The rows come from 5 hidden closed curves, with some noise, and rows from the same curve form a group. Each curve winds through 8 dimensions. The rows are also pushed far along 4 directions, which tell nothing about the answers.
(in the rows, 128 means zero)
Known rows, each followed by its group:
[144  94 132 111 105 133 125 125  98 128 119 108 119 109 108 117] -> Z996
[131 115 157 137 113  92 106 152 131 139  94 105 137 112 152 203] -> Z268
[173  72 148  80 129 112 114 102 124 185 115 109  82 101 105 119] -> Z850
[121 122 114 127 121 160 124 141 127 119 146 152 155 103 133 129] -> Z698
[134 134 115 119 123 140 136 141 134 121 154 132 141 112 119 104] -> Z996
[153 113 157 107  78 106 140 128  69 161 136 174 116  75  68 105] -> Z996
[112 147 134 122 142 156 117 133 142 141 121 122  79 159 122 107] -> Z268
[133 142 120 135 123 102 127  99 142 158 114  91  87 170 140 128] -> Z698
[ 96 151  95 158 139 163 115 166 125 111 143 148 158 143 133  86] -> Z268
[127 133 144 139 156 144 112 128 164  87 136 137 140 133 148 162] -> Z268
[134 116 135 131 113 127 133 108 102 102 108 146 135 110 118 134] -> Z582
[131 130 123 144 137 155 106 134 128 124 136 134 127 143 121  91] -> Z698
[151 115 118 118 118 145 110 121 126 164 141 128 113 127 113  96] -> Z850
[126 147 121 129 116 121 141 140 129 164 148 105 118 132 124 130] -> Z850
[123 104 132 109 183 136 105  98 168 113 120 111 106 175 154  92] -> Z582
[135 123 123 129 142 178 124 138 140  61 166 164 189 119 127 121] -> Z996
[122 124 104 127 114 112 137 128 107 139 115 123 121 127 120  93] -> Z582
[142 135 128 154  82  99 151 122  88 173 128 121 125 128 114 182] -> Z850
[126 130 126 155 129 137 124 149 121  94 146 132 171  97 128 139] -> Z698
[134 115 145 116 102  95 140 124  92 196  96 109 100 153 117 154] -> Z996
[131 137 130 121 150 155 126 158 126 119 162 154 143 131  96  76] -> Z268
[107 153 117 132 131 131 144 127 121 119 101 140 140 147 135 110] -> Z268
[158  90 119 126 159 133 108 115 134 137 118 121 130 113 124 116] -> Z850
[107 106 113 131 145 141 139 155 125  67 184 188 164  90 117 157] -> Z698
[139  93 124 117 133 111 121 118 136 100 147 130 140 113 133 133] -> Z582
[138 105  91 109 124 146 138 143 109 124 156 161 148 132 100 109] -> Z996
[118 135 124 123 126 138 126 149 146 104 138 138 158 101 144 158] -> Z268
[142 114 139 124 143 116 127 106 133 116 110 119 119  88 126 124] -> Z850
[141  87 152  90 115 106 141 124 105 146 127 147  99  80  99 150] -> Z698
[142 138 139 100 129 118 135 114 149 167 114  94  94 142 131 128] -> Z850
[125 131 113 130 118 172 110 129 136 107 151 146 152 120 135  94] -> Z996
[116 129 118 116 113 158 128 130 120 145 142 156 113 115 117  97] -> Z698
[141 105 170  92 117 104 117  99 114 166  67 114  84 108 121 110] -> Z268
[115 132 120 135  98 108 146 133  78 153 124 121 111 154 102 107] -> Z582
[103 152 106 139 141 150 141 152 145 102 137 140 156 163 147 175] -> Z268
[124 110 127 152 136  91 122 143 126 123 102 108 157 133 159 189] -> Z268
[176 104 162  98 128 119 114 106 134 139 120 138 104 102 102 122] -> Z582
[126 140 105 128 109 150 138 115 103 161 151 134 114 134 105  58] -> Z268
[122 128 125 119 119 129 131  88  96 156 101 128  66 131  98  41] -> Z698
[122 124 109 127 135 110 151 107 126 115 101 118 134 119 142 141] -> Z698
[149 118 140 116 127 132 124 133 122 150 118 140 157 103 125 129] -> Z582
[159  64 143 117 168  97 110 102 158  63 139 139 139  86 137 182] -> Z698
[105 192  74 141 134 207 150 118 134 131 165 156 139 136 116  12] -> Z850
[142  92 145 107 134 125 122 130  95 134 104 138 100 104  88 103] -> Z582
[139 115 131 118 128 125 141 128 113 131 147 150 132 141 106 146] -> Z698
[134 122 156 110 173 130 104 118 188  99 146 142 138 112 156 125] -> Z996
[129 151  99 136 144 148 133 119 140 118 143 120 141 148 127  75] -> Z698
[161  66 142  92 141 127 103  89 121 140 102 139 101 152 117 109] -> Z582
[138 127 127 128 108 113 133 117 128 131 129 120 114 106 126 146] -> Z268
[136 109 138 121 161 166  86 126 156 120 131 138 113 135 131 108] -> Z582
[113 142 114 141 126  87 144 139 129 131 109  94 129 128 146 145] -> Z582
[158 109 147 104 122  94 127 103 147 134 121 100 111 107 134 147] -> Z582
[144 131 115 125 149 143 137 112 150 122 153 130 138  97 128 110] -> Z850
[143  95 103 116 102 108 150 148  91 130 142 148 154 118 102 171] -> Z996
[162  81 143 114 133 140 108 116 133 112 133 156 150 110 127 166] -> Z698
[150 115 138 111 136 110 133 116 129 138 138 121 107 134 107 120] -> Z698
[112 141 112 145 116 140 132 148 107  78 152 176 162 119 110 116] -> Z996
[109 133 112 124 154 147 130 142 126 137 133 160 135 147 125  81] -> Z996
[122 157 107 140  99 106 150 138 113 164 101 100 114 155 130 155] -> Z850
[143 116 141 139 124  99 120 121 144  94 139 126 136 106 138 177] -> Z582
[122 143 142 111 140 152 119 129 143 161 142 117 114 149 129  76] -> Z996
[131 123 108 136 119 134 119 167 127  81 131 146 181 112 130 168] -> Z850
[125 149 136 134 121 154 122 123 135 120 128 112 134 165 137 118] -> Z996
[117 123 110 136 108  94 158 144 126 115 124 125 160 103 154 229] -> Z698
[130 127 149 113 118 120 102 147 137 158  98 110 108 123 136 136] -> Z268
[ 95 185 140 157 119  90 142 158 137 125 122 108 129 154 147 156] -> Z996
[121  94 136 114 129 115 127 111 111 156 100 125  89 139 129 145] -> Z850
[136 125 126 114 123 136 149 135  99 118 137 145 140 131  93 115] -> Z582
[129 137 117 138 144 138 136 125 129 103 132 134 140  95 120 102] -> Z850
[116 160 117 137 118 160 136 143 114 121 156 158 169 124 116  76] -> Z268
[125 142 117 143 165 146 129 106 167 123 117 106 148 141 169 146] -> Z850
[129 142 136 121 128 144 125 131 138 135 136 111 117 132 124 122] -> Z582
[148 113 157 110 149 115 120 138 131 138 129 124 118 126 110 120] -> Z268
[ 97 133 120 131 149 122 135 134 140 157 119  90 118 141 158 124] -> Z996
[130 108 156 129 129  93 107 134 154 111 128 105 121 113 152 195] -> Z850

New rows, each followed by its group:
[113 131 117 121 141 153 142 135 116 121 138 148 137 144 116 113] -> Z268
[161 103 116 119 140 165 127 104 121 130 146 161 150  97 107  99] -> Z850
[158 106 147 107 142 150 106 132 149 129 129 132 139 106 127 157] -> Z582
[ 92 177 105 165 139 130 160 154 122 110 121 112 160 152 144 135] -> Z698
[132 162 109 128 102 144 143 129 122 122 163 140 134 121 105  76] -> Z582
[128 132 129 120 146 126 136 134 130 139 115 106 117 126 122  96] -> Z698
[130 113 144 136 106  89 139 120  92 150 110 125  91 124 108 155] -> Z850
[127 128 148 118 143 140 123 131 122 123 127 138 117 141 109 100] -> Z850
[119 129 143 127 130 125 125 146 126 122 157 134 121 126 115 128] -> Z850
[119 149 128 132 120 100 141 117 128 135  94 109 112 129 139 122] -> Z268
[136 115 106 114  87 125 135 113  93 155 113 122 108 144 108 102] -> Z582
[128 183 127 142  85 131 152 130 111 148 145 129 143 120 115 101] -> Z582
[118 130 148 120 143 119 104 111 145 151  92 122  85 142 144  87] -> Z996
[147 130 132 107  94 111 138 113  99 203  71 101 103 133 120 114] -> Z582
[142 149 126 144  91 155 135 133  86 142 158 167 146 132  88  89] -> Z268
[121 138 100 120 103 120 141 146 105 175 129 116 106 150 110  99] -> Z996
[136 141 133 125 120 128 131 142 127 127 123 117 111 109 110 139] -> Z582
[116 158 138 132 161 102 142 147 171 103 125 105 167 140 167 165] -> Z268
[110 175 111 128 166 162 128 122 169 134 160 122  98 189 130  49] -> Z698
[119 137 118 126 132 149 120 184 141  95 155 155 183 104 130 146] -> Z268
[132 141 123 128 107 120 139 103 124 159 113 121 113 167 135 142] -> Z996
[132 149 133 138 140 132 133 121 140 104 149 155 167 117 131  96] -> Z582
[108 200 109 146 102 126 152 128 139 147 144  96 118 158 136  86] -> Z582
[152 100 150 122 160 133  91 108 177 109 118 120 123 147 159 181] -> Z582
[130 122 135 117 154 108 123 129 149 159 114  75 103 148 142 127] -> Z698
[107 179 148 122 115 122 125 135 129 168  85 102  86 145 128  75] -> Z268
[110 153 129 146 118 133 120 161  95 169 125 122 114 150 103  66] -> Z268
[115 177 119 136  99 160 152 117 101 129 119 131 110 157 102  85] -> Z582
[140 103 129 118 178 142  99 119 174 122 114 128 152 153 167 140] -> Z582
[101 156 120 146 117 134 130 136 144 145 123 105 130 135 165 155] -> Z698
[101 165  88 170 109 126 154 143  95 129 145 131 153 139 124  92] -> Z268
[118 112 118 140 144 135 105 150 129 117 120 134 145 128 138 121] -> Z268
[ 98 150 111 152 119 130 120 181 118 140 129 117 130 135 129 132] -> Z268
[115 169 145 119 144 159 102 126 144 162 106 123 100 161 127  19] -> Z268
[106 127 124 128 100 124 152 142  81 136 151 167 107 107  88 119] -> Z698
[106 160 128 155 134 130 126 131 164 134 111  83 149 143 186 175] -> Z698
[125 105 151  97 173 118 128 116 175 116 130 119 108 113 152 155] -> Z698
[157 114 131 107 143 127 124  99 133 138 125 117 108 134 111  84] -> Z698
[112 160 148 145 106  83 141 153 113 130 118 122 125 135 124 156] -> Z996
[104 137 116 146 118 115 136 135 131 117 130 109 130 108 149 164] -> Z268
[133 149 145 121  98 128 145 145  90 143 143 143 119 125  81 103] -> Z850
[128 134 156 106 175 152 105 110 166 121 123 121  98 163 132  77] -> Z850
[126 136 130 162 111 108 124 150 108 140 116 103 133 137 130 163] -> Z698
[110 187 106 146 117 149 147 159 125 123 143 126 129 129 110  96] -> Z582
[136  91 129 100 187 160  92 157 170 100 151 143 140 120 130 113] -> Z268
[118 171 121 152  80 101 160 154  75 167 133 116 100 143  86 110] -> Z698
[102 118 115 115 147 154 122 137 121 151 135 139  97 148 117  77] -> Z698
[132 124 150 132 133  87 132 138 136 141 124 102 145 114 145 172] -> Z582
[115 178 121 137  84 128 153 164  91 155 139 133 106 131  84 104] -> Z268
[120 167 133 161 123  86 148 141 130 128 131  86 121 145 133 161] -> Z698
[107 171 135 138 156 102 135 112 171 124  93  88 120 158 174 125] -> Z268
[105 149 112 148 110 130 156 146 107  90 158 160 148  96 112 132] -> Z850
[127 149 127 132 120 156 132 175 131  93 190 161 190 103 114 122] -> Z996
[117 112 118 114 161 145 116 146 148 122 141 127 131 140 135 118] -> Z850
[137 142 136 132 121 163 108 111 127 135 135 151 127 130 120  66] -> Z268
[151  87 143 114  91 120 113 172  86 125 127 166 159  65  92 163] -> Z268
[ 77 195 100 154  85 114 176 175 100 118 117 129 158 131 133 171] -> Z268
[117 138 140 129 145 122 132 142 126 134 111 106 111 133 123 130] -> Z582
[ 96 146 119 148 143 149 133 172 128  88 152 144 141 124 122 154] -> Z268
[112 138 114 157 131 135 145 137 123  55 140 155 188 113 139 168] -> Z582
[152 118 106  97  76 130 153 129  64 171 121 147 118 110  68  63] -> Z582
[119 152 129 134 117 148 145 126 130 114 146 148 149 108 132 133] -> Z698
[127 150 143 109 152 166 118 124 143 124 144 143 107 154 107  51] -> Z850
[133 145 120 106 153 164 109 128 157 116 105 126 122 161 130  73] -> Z850
[116  96 148 108 163 116 110 104 161 125 121 124  82 126 149 144] -> Z698
[141  91 109 110 154 159 105 111 154  98 119 145 158 122 152 124] -> Z582
[107 120 117 120 132 154 130 133 114 117 161 176 109 116 102  86] -> Z698
[121 127 118 138 115  87 157 156 101 120 147 123 165 123 122 163] -> Z582
[108 162  98 146  99 140 150 136 114 111 113 116 143 120 134 138] -> Z582
[146 136 137 118 157 175 104  98 161 134 143 143 115 169 130  69] -> Z268
[ 87 160 103 169 148 126 137 150 134 133 144  96 137 163 152 119] -> Z268
[124 162 117 160 131 120 144 147 124  98 156 119 155 126 118 120] -> Z698
[115 177 147 158 124 112 138 114 147 155  92  69 125 170 173 170] -> Z698
[124 134  98 142 156 135 124 147 157 105 161 117 155 153 144 134] -> Z698
[111 152  89 129 106 130 146 155 110 161 142 122 123 156 115 100] -> Z996
[ 89 149 108 157 108 114 159 146 102 138 128 125 134 149 139 177] -> Z850
[133 127 145 152 148  99 119 138 154  99 135 127 151 129 151 190] -> Z582
